There are 4 nested groupings, the coarsest first. Each group lies inside one group of the grouping before and may be the whole of it. The rows also spread widely along 14 directions, which tell nothing about the answers.
Some rows, each with its group in each grouping after it:
[  7  10  -5  15 -25 -13  15 -11  16   7  -8 -16  22  16  15   7   7 -15
  -2 -16  -6 -13 -10  10   7   9  -6  -5  -5  28   9]  Vidip vakuf Q395 Dese
[-32   1   9  -5  -3  18 -10 -33   4  13  -6  -7  -7   2  10  -5   1 -10
   5   1   8 -10 -13  -4  -6  11  -8  -6  -3 -31 -18]  rak Mozo Q731 kegub
[ 19  -2 -12 -24  -3  22   4 -11   6  13 -25   5   2  -7  13  21 -13   6
 -12  22 -13  -7  13  -7   3 -12  -6  10  -9  -5  -3]  ker kogil Q77 dun
[ 47  13   8  -5  11   0   2  24 -13 -30  -9  17  28  20   2  -8  -3  -1
   5  15  -2  27  16 -11 -29  -1  17   1  -9  39   3]  Vidip vakuf Q911 fupud
[ 21  -6 -13 -31   6  13   5  -9   3  22 -22  -2  -6  -2  33  44 -15 -10
 -17  16   0  -1  -3   4  -9 -29  12 -13  -2   5 -14]  ker kogil Q77 Gudag
[-32  -1 -12   2   7  20  16  -4  16 -13   5   9 -22  26  37   1 -19 -33
 -12  -3  -3  -6   0   0  -9   4  12  -7  -7  23   0]  rak Mozo Q265 ditu
[ 13  16  10   4 -19  -3  -9   6   1  -6  -3   7  -3  23  21   0  10 -15
  -6  17 -11  35  -5   3 -19  15  10  -6  -9   7  -6]  Vidip vagu Q430 labiv
[-11   3   8   8 -30  -9  28 -13   6 -12   1 -12  -7  18 -21  -3   8   3
  10 -14  -2  -9   8  14  10   5  -5  12   5   5   4]  ker kogil Q949 padiz
[-18   7   9  10  15   9 -16   0 -11  -5   2  16   9  -4 -13 -18   8  20
  10  15  11  15   5 -10  -9  21   9  19   5 -13  -3]  Vidip vakuf Q911 zana
[  6 -13  -1   2  21   0   2  15   0 -22  28   9 -21   8   4 -16   9 -33
 -14  -1  15 -18   5   4   6   4  -6  21 -11  23   8]  Vidip Dod Q372 gege
[ 10   3   7  -4   9  12  20  -4  -1 -25  -7   7  12   8 -12 -12 -15   1
   8  -4   1 -11  16 -17   3   5  -4  13  -8  19   5]  Vidip vuzep Q915 pedit
[-20   9  10  16 -23   8   2 -28  18   5 -21  -2  13  -4  -4  -4   2  -8
   9  -9  -8 -11  -1 -18  16  17 -26   1   1  -2  -1]  ker Logez Q398 Balik
[ 36  28  12   5  22 -38 -11  24   0  -2   4   2 -28 -30   0 -14  23 -20
 -31  -1  22  18   3 -25  22 -10  25 -14   4   4  19]  ker Logez Q398 zuri
[  9  -7 -18  23  -3   8 -15  10  -1  -4   1   3   3  -2  -3 -10   3  -7
   3   1  -7 -19  19   0   0 -11 -16   7 -13   6  18]  Vidip Dod Q692 kis
[ 16  -2  -7 -15  12  -8  11  -1  -4 -12  -2   4  -7  10 -10  -5   2 -11
   7  -5   4 -11  17   5  15  -9   8  16   6  12   7]  rak Mozo Q389 galu
[  9  14  -5  30  15  -1 -26  12  -1  -1   4  18   9  -9 -13  -5  -5  12
   2  12   9  22   6  -7   6  -1  15  -1  -9  -9  12]  rak tesa Q568 nufa
[  8   9   7   6  -7 -15 -12   1   7  -3   2   2 -12  -2  12 -14  24 -35
 -12  -4   0   0   2  -6   9   9  -8   0   2  17   8]  ker kogil Q401 nuku
[-18  -8   6  11  -8  21   5  -2   9 -15  12  11  11  17   6  -1   2  -6
  -2  13   3   0  -6   5 -17  17 -15  17 -14  16  -7]  Vidip vakuf Q778 sepo
[  7  -5  -7   2  19   8 -24  -1 -15   9  -1  -3  13   2   7  -2   2  -5
   8   4  16  -6   4   8 -15  -9   7 -12   0  -9  -6]  ker kogil Q949 Dapu
[ -4 -14  -1 -25  22   7  11   0 -13 -11   9  14 -24  25   1  20 -11  -6
   7  10  15  17   1  23 -17 -18  32   7   6   1 -21]  rak Mozo Q265 rebav
[  2 -13   0  19   3   0  -7  -5   1   3  -9   0  37 -13   8  14  13 -13
  13 -11  13 -23  -8  -7 -11 -17 -23  -5   5  42   0]  Vidip Dod Q58 vatop
[ 10  -1 -13   4  16 -10 -30  17 -18  15  18   0 -15  -4  -1  -2  25   4
  -9  20  19  10   3  25  -8  -8  21   4  -2 -24   5]  rak tesa Q753 pav
[  9  11  21  16   5  -8   6   3   6 -18  -4   7  22 -11   4  -3   6 -14
  -2  -9  15   1  -8 -30  -3   2  -8  -7  -3  46   8]  Vidip vuzep Q915 Tusup
[  2   4   3  -3  -3  -3 -18  -8  -1   8  -1 -10  -1  -7  13 -14  24 -20
  -6   3  10 -13  -4  -5  -8   1 -11  -4  -2  -6   3]  rak Mozo Q389 viges
[  3  24   8  -7 -17   7   9 -23  11  14 -11  -2  14  17   6  11 -10  21
  -8  18  -2  25 -13   5   4  28  15   3 -11 -21  -9]  rak tesa Q818 nif
[-14  -2 -13  12 -12  -1  -7   6  11  13  -5  10 -19 -21  14  11  20  -6
 -19  11  -8  -4   8  -4   8  -7  -7  12   6   9  14]  ker kogil Q77 Gudag
[  4   7   3  19   6  -9  -6 -23   6  16   0 -22  20  16   4   6 -11 -19
  13 -25  24  -8 -21  15   9   3   8 -34  -6  -6 -10]  ker Logez Q398 zuri
[ -7  -3 -20 -19  21  13   9 -21  -7   6 -22   5   6   8  -8  -2 -18   8
  23  -6  -5 -21  23   2  18  -5  13  16  13  -9  -2]  rak Mozo Q731 kegub
[ 57  -6  -4 -18  24 -20  -9  18 -14 -11   0  24  15  -2 -23  11  12  -3
   8  12  11  11  13  12  15 -19   9  28   6  25   5]  rak Mozo Q389 viges
[ -4  16   7  23 -20   5  16   7  14 -10   9  13  17  26   6   8 -10  16
 -10  16  -3  27  -9   9  -6  29  11  12 -20  19   6]  Vidip Dod Q372 gege
[  2 -11 -12 -24  -2  -9  42  -8   4   7  -5 -20  -9  -4  -6  25   7   6
 -10  -7  12 -34  10  13  17 -24   4  13  13  10   5]  ker Logez Q398 zuri
[ -8   9   9  -8   1  12  -5  -7  -4   5 -22  10   6 -16   9   1   7  10
  -2  17  -1   8   8 -26 -10   3   3   3  10   2  -3]  ker kogil Q77 dun
[ -8  -6  -1  11 -14   4   8 -11   1  -7 -23   4   5   1 -16  11  -4   2
  25 -11 -11  -4  11  -5  -2 -18  -7   4  10  12  -2]  Vidip vakuf Q911 fupud
[ 10  15   5  -5  18   1 -19 -12 -11  19  -6 -13  39 -13   9 -17  17  16
  -2  16  23 -11  -6 -11  -3  22   4   4  -1 -16   1]  Vidip vagu Q430 labiv
[  3   3   5  29  16 -19  -2  39   6 -21  37  12 -13  -9   8  -8  24 -18
 -30   5  27  11  -8  -3  -8  -2  12   5 -10  39  22]  Vidip vakuf Q911 fupud
[-18  23   1 -18   4   3   6 -14   0  19 -20   2 -10  -6  13  -5   7  15
 -12  16  -2  11   7 -16  12  25  23   8  18 -25  -3]  ker Logez Q398 zuri
[ 13   5 -14   5  18   4  -8  -7  -9   7 -19 -10  37   3  11  -2  -4  -3
  16  -7   9 -19   8  -4 -10 -10   8 -18   3  18   6]  rak tesa Q753 pav
[ 20  10  27 -13 -16 -11  12  10   6 -23  13  16   0   3  -7  -3  28  -2
 -20  26  10  22  -5  -6  -5  16  -7  28  -9  22   3]  rak Mozo Q389 galu
[ -9  14  -2 -20  19  17   3 -15   4   0 -20   2  -4   2  28 -16 -11 -18
  -9   2  -3 -13  13 -26   4  14  10  -4   5   5  -1]  ker kogil Q401 nuku
[ 12  -3 -14 -19  -3   7   6 -12  -1  10 -12  -5  19  21  22  14   0  -9
   3   6  -4 -11   2  16 -11  -3   3   0  -3  14  -6]  rak Mozo Q731 kegub
[-30  12  18 -48  11  35  19 -23   5  -1 -29  18  -5  -5  40  11  -4   0
 -20  34  -3  10  -2 -45 -20  20   8  12  15   8 -24]  rak tesa Q568 nufa
[-49 -18 -21  46 -11   2 -27  -9  18  28  28  -7  -5   7  18   6  19 -25
  -3 -10  10 -20 -24  38   6  17 -19   6  -8  -8   2]  Vidip vakuf Q911 fupud
[-16  -2  10  14  -8 -21 -16 -17   7   9 -10  16 -11 -17 -25   0  30 -19
  17 -14  -2   1   0  -2  42  12 -20  23  29   0  -4]  ker Logez Q398 Balik
[ 12  15  -7   4   8  -6  -8   1  -4  -2  -7   2   2   1  -1 -21   4  -1
   2   0   1   0  15  -7   3   0  12   2  -1  -2  15]  rak Mozo Q265 rebav

New rows, each followed by its group in each grouping:
[  0  -4  -9  13  25  -3 -11  12  -3   0  13  16  -6   2 -11   3   0  -1
   1   5  16   8   7  14  15  -1  17  10   2  -3   3]  ker Logez Q398 Balik
[ -5  -2  -2   7  -3   2   0 -12   4  -4  -5  13  10  15 -11   3  -4  -5
  19  -4  -4   2   3  10  11   5  -1  12   2   7  -3]  rak Mozo Q731 kegub
[-13  -1  12  28   2   2 -13  -9   0  -9  13  -1  32   8  -3 -16  11 -10
  16  -8  25  -7 -15   2 -18  11 -12  -6  -9  16   1]  rak Mozo Q265 rebav
[ 12  -4   5  42 -25  -9 -17   3   6 -15   7   8   3   7 -35 -11  10  -9
  20 -10  -8   5   5  13   9  -3 -25  13 -15   0   9]  Vidip vakuf Q911 fupud
[  4  13 -14   3  17  -4 -23   7 -11   9  -8  10  -3   0  10 -13   7  -1
   3   8  -2  11  15  -2  -2  -1  24  -3   6  -8   9]  rak Mozo Q731 kegub
[  9  20  -1   4 -26  -6 -16 -12   7  18 -26  -5 -18 -13  12  -9  14  -9
 -11   5 -24   2   8 -17  12   7 -10   1  -1 -19   9]  Vidip Dod Q372 gege
[  3  11   6  -5  12  -5   8   0 -14 -22  -4   3   5  22  -7 -26  10  -8
  18  -6   4   1  20  -8  -9  11  14   6  14  18   3]  rak tesa Q568 nufa
[-32   8  27  40  -6   7  -6  -3  10 -29  -7  24   1 -11 -14 -15   1 -11
  19 -10   0  19  -2 -35  -6   5 -11  -3   6  24  -2]  Vidip vakuf Q778 sepo
[ 25   2   2  -8   8  -2  19   2  14 -11   4   1 -11  -8  -3   9 -10 -12
 -22   1   9 -10  -2  -7  22 -11   1  11 -17  12   7]  Vidip vakuf Q395 Dese
[  3   0  -4  40  -6  -2   3  -5  21  -2  10  -8  21  -2  -5  11 -14  -5
  -1 -13  14 -14 -15   5  17  -7 -10  -9 -24  13  12]  Vidip vagu Q430 labiv
[ 28   8  -6 -14  -7  -9   5  -1   3   7  -4  -9   1   2   3  -2  13  -3
 -17   8  -1 -11  11   8  13   3  -1  13  -6   2  11]  ker kogil Q401 nuku
[ -6  -3   0   5   0   0  -6 -16   6  18  -8   2  11 -15  -1  16   7   1
   1   1   9 -11 -12  -2  18   1 -11  12   5   2  -4]  Vidip Dod Q692 kis
[-26  19  14 -15 -14   7  21 -32  15  -6  -8 -16 -21  31  27 -29   2 -35
  -5 -13 -11 -10  -4 -10   4  41  -1   0   3  -3 -12]  Vidip vakuf Q778 sepo
[ -7   0 -16  -3  21  16   3 -16  -3  10 -12   0  22  -6 -12   1 -14  24
  12   5   9 -23  14  -5  14  -1   6  15   3 -13   4]  rak tesa Q568 nufa
[-13 -12 -11   9 -17  -3   0   3  -5   3  18 -22 -10   5  -6 -17  35  -1
  -3   2   6 -30  10  24 -13  -1 -17  19  -4 -11  11]  Vidip vakuf Q778 sepo
[ 54  21   7  -4  15 -32 -27  15  -7   4  10   0 -12 -18  -9 -28  32 -15
 -23   9  13   8   3  -5  26  10   7  15  -8 -14  16]  Vidip vakuf Q395 Dese
[-29   3   4  35 -16  11  -1  -4  14  -5   9   6  26  14  12  -1   2  -4
   3  -1   6   0 -10   3 -11  22 -11  -2  -9  25   4]  ker kogil Q949 padiz
[ -1   5   1  -3   7  -3   8  -8 -13  -3   5 -22  -4  11  -6 -21   5   3
   7 -11  15 -20   9   4  -5   3   8  -1  -2 -13   5]  Vidip vuzep Q915 Tusup
[ 10   2  -9  -4  -9  10  14  -2   1   0   6 -10  14  37   8   3  -8   4
  -4  10   2  -1   5  26 -13  14   8   0 -17  -5  -2]  ker Logez Q398 zuri
[-17 -15  -5   7  -8  -3   4   0   1  16  -6   5  26  -3  10  41  20   5
   6   6  12  -1 -10  16 -14 -13  -3   2  18  33  -7]  ker Logez Q398 Balik
[-27  -4  -7  11  -3  12 -12  -6  -2   6  -6   2 -17  -9  -2   8  -1   8
   9   5   5   2   3  -1 -13 -23   7  -8   3 -22  -1]  rak Mozo Q389 viges
[-51  -7   3  12  23  25   3 -13   0  -3  23  -9  -6   3  10 -20  -4  -3
  -3  -3  31 -29 -10  -7 -10  19   1   2  -7 -12  -4]  Vidip Dod Q692 kis
[-16  13  16  10  -7  12  11 -25   8  -9  -6 -15 -18   0 -14 -18 -19   0
   3 -14   9 -11   3 -17   9   1   0 -16 -10 -31  -2]  ker kogil Q949 Dapu
[-17   4  -6  19   1  -2 -12  -6   4 -10  -9  18 -18   5  -9 -19   3 -18
  20 -11 -17   3  18  -7  27  11   0  17  13   0   6]  Vidip vagu Q430 labiv
[-13  -4   4  37 -16   2  14   4  13   2   9  -3  53 -22  -5  17  18  30
  -7   7  22 -21 -14  -5  -9  -2 -26  13 -11  39  18]  Vidip Dod Q58 vatop
[ 17  -1  -1  11  25  10  -2  14   6 -12   1  20  11 -12   6  16 -21  -6
  -9   4  12   5  -1 -17   1 -16   5  -3 -16  30   6]  Vidip vuzep Q915 pedit
[ 14   5  -4  17 -10   6  -8  19   4  -2  19 -17  20   2  28  -8  22  -7
 -30  20  16 -13  -5  -1 -41  -3 -11 -15 -31  16  18]  rak tesa Q568 nufa
[-20  -4  -5   9  -4  12  -9 -12  13  10  -4   7  12  -2  26  10   7 -20
  -4   3   1 -10 -11  -3  -7   2 -13  -4  -4  18  -2]  rak Mozo Q731 kegub
[ -8   2   6  10 -14   6 -24  -9  -2  12  15 -16 -12  20  26 -10  17 -23
  -9   7   8   3 -17  18 -28  15  -7 -16 -16 -24 -13]  Vidip Dod Q58 vatop
[-21 -13   1  18 -26  -7  16 -19   7   7  11 -21  10   9 -17  18  16   5
  12 -12  15 -21 -13  26  -1  -9 -16   5   0   1  -2]  rak tesa Q568 nufa
[ 14  12   7   6   1   0 -10   0   7  -2 -12   9 -15 -10   3   5  -7 -10
  -8   6  -3  19  -2 -14   3 -11   8  -8  -6  -6  -4]  Vidip vakuf Q778 sepo
[ 11  26   0  12   6  -3  -2   1   5  -3 -10 -12   3  -4  18 -16  -2 -10
 -12  -3   6  -1   5 -26  -8  -4  14 -27  -8   7  15]  rak tesa Q568 nufa
[ 23  23   8  20 -14 -29  -7  11  -3   3  18 -21  26   2   0 -25  38   4
 -13   3  21  -1  -8   9 -11  15   2  -6 -14   7  23]  rak Mozo Q731 kegub
[ 30  -5  -6  25   0   2 -16  -1   6  -2  -1   3  20   3 -13  16 -16  -8
  10  -2   6   1  -4  13   6 -22  -8 -12 -24   5   2]  rak tesa Q753 pav
[-14 -13  -6  23 -16  -8  15   1  14  13  11 -12   5 -16   1  33  13   7
 -13  -4  18 -21 -18  14   3 -21 -11   5  -5  22  10]  Vidip Dod Q372 gege
[  9  13  -9  -5   8   0 -12  20 -13   0   6   6   1   4  13 -17  19  10
 -14  26   4  11  16   1 -23   5  20   7  -6  -5  14]  rak Mozo Q731 kegub
[  3   6  -5  23 -19  10   8   5  20 -17  -2  16  -7  21  12  15 -23 -17
  -4   0 -16  19   1   2  -7 -13   4 -15 -25  21   6]  rak Mozo Q731 kegub
[ 21   3  10   9  15 -17   7   4   1  -7  -1   8 -10 -17 -23  18  -9   1
   1  -9  20  10  -5  -8  25 -26  15  -1   3  10   1]  Vidip Dod Q692 kis
[-20   3 -11  18  -1   2  -4  -7   4   5   2   6  -9  10  -2  -9   1  -1
   7  -5  -6  -3   8   9  16  15   3  16   4  -8   5]  Vidip Dod Q58 vatop
[ 12   7  -7  20  -5 -22 -16  10   1  23  13  -9   2  -3  11  14  20  -2
 -14   1  13   8 -16  22   1  -2  10  -8  -7   0  10]  Vidip vuzep Q915 pedit
[ 11  -1  11  -3  24  -9  12  -2  -6 -15   1   5   3  -6 -20   8  -2   1
   9  -6  25  -1   2  -9   6 -19  14   1   9  17  -3]  rak tesa Q568 nufa
[  5   1 -14 -24  26   9  -5 -11 -12   9 -11   4  -1  13   9 -14  -3  -7
   7   5  -2 -14  17   1  15  17  13  21  11  -8  -5]  Vidip Dod Q692 kis
[ 20   7  -9  -2 -11 -16   8   0  -1   4 -22  -6  34   5  20  -4  26 -16
   4  -8 -11 -20  11  -8   0   7 -10   8  16  54  15]  Vidip Dod Q692 kis
[ 28 -16 -13  24   4 -12 -31   5  14  17 -13  21  34 -46  -2  34  19 -17
  -3   2   7 -15  -9  -6  22 -36 -34  10   0  43  14]  rak Mozo Q265 ditu
[ -7  10  11  -1  10   0  26 -15 -10 -17   0 -23   4  14 -21 -16 -10  13
  17 -16  24 -15   7  -7 -10  -7  20 -13   2  -8  -1]  rak tesa Q568 nufa
[ -4 -13  -9   5  23   4  13   1  -4 -21  11  19  14  23 -23   4 -16   3
  25  -8  15  -4   9  19  12  -3  15  22   4  21   1]  rak Mozo Q389 viges
[  2  -5   5  -5  -1  -7   3 -22  -4  -2 -10  -9 -15  -3 -27   4  -2  -5
  23 -18  10 -12   3   5  14 -24   0  -1   9 -18  -7]  rak Mozo Q389 viges
[-22  13   4 -11 -11   1   6 -17   8 -10 -11   5 -31   7  12 -33  17 -28
  -3  -5 -17  -9  17 -18  11  22  -7  18  11  -1   7]  rak Mozo Q265 rebav
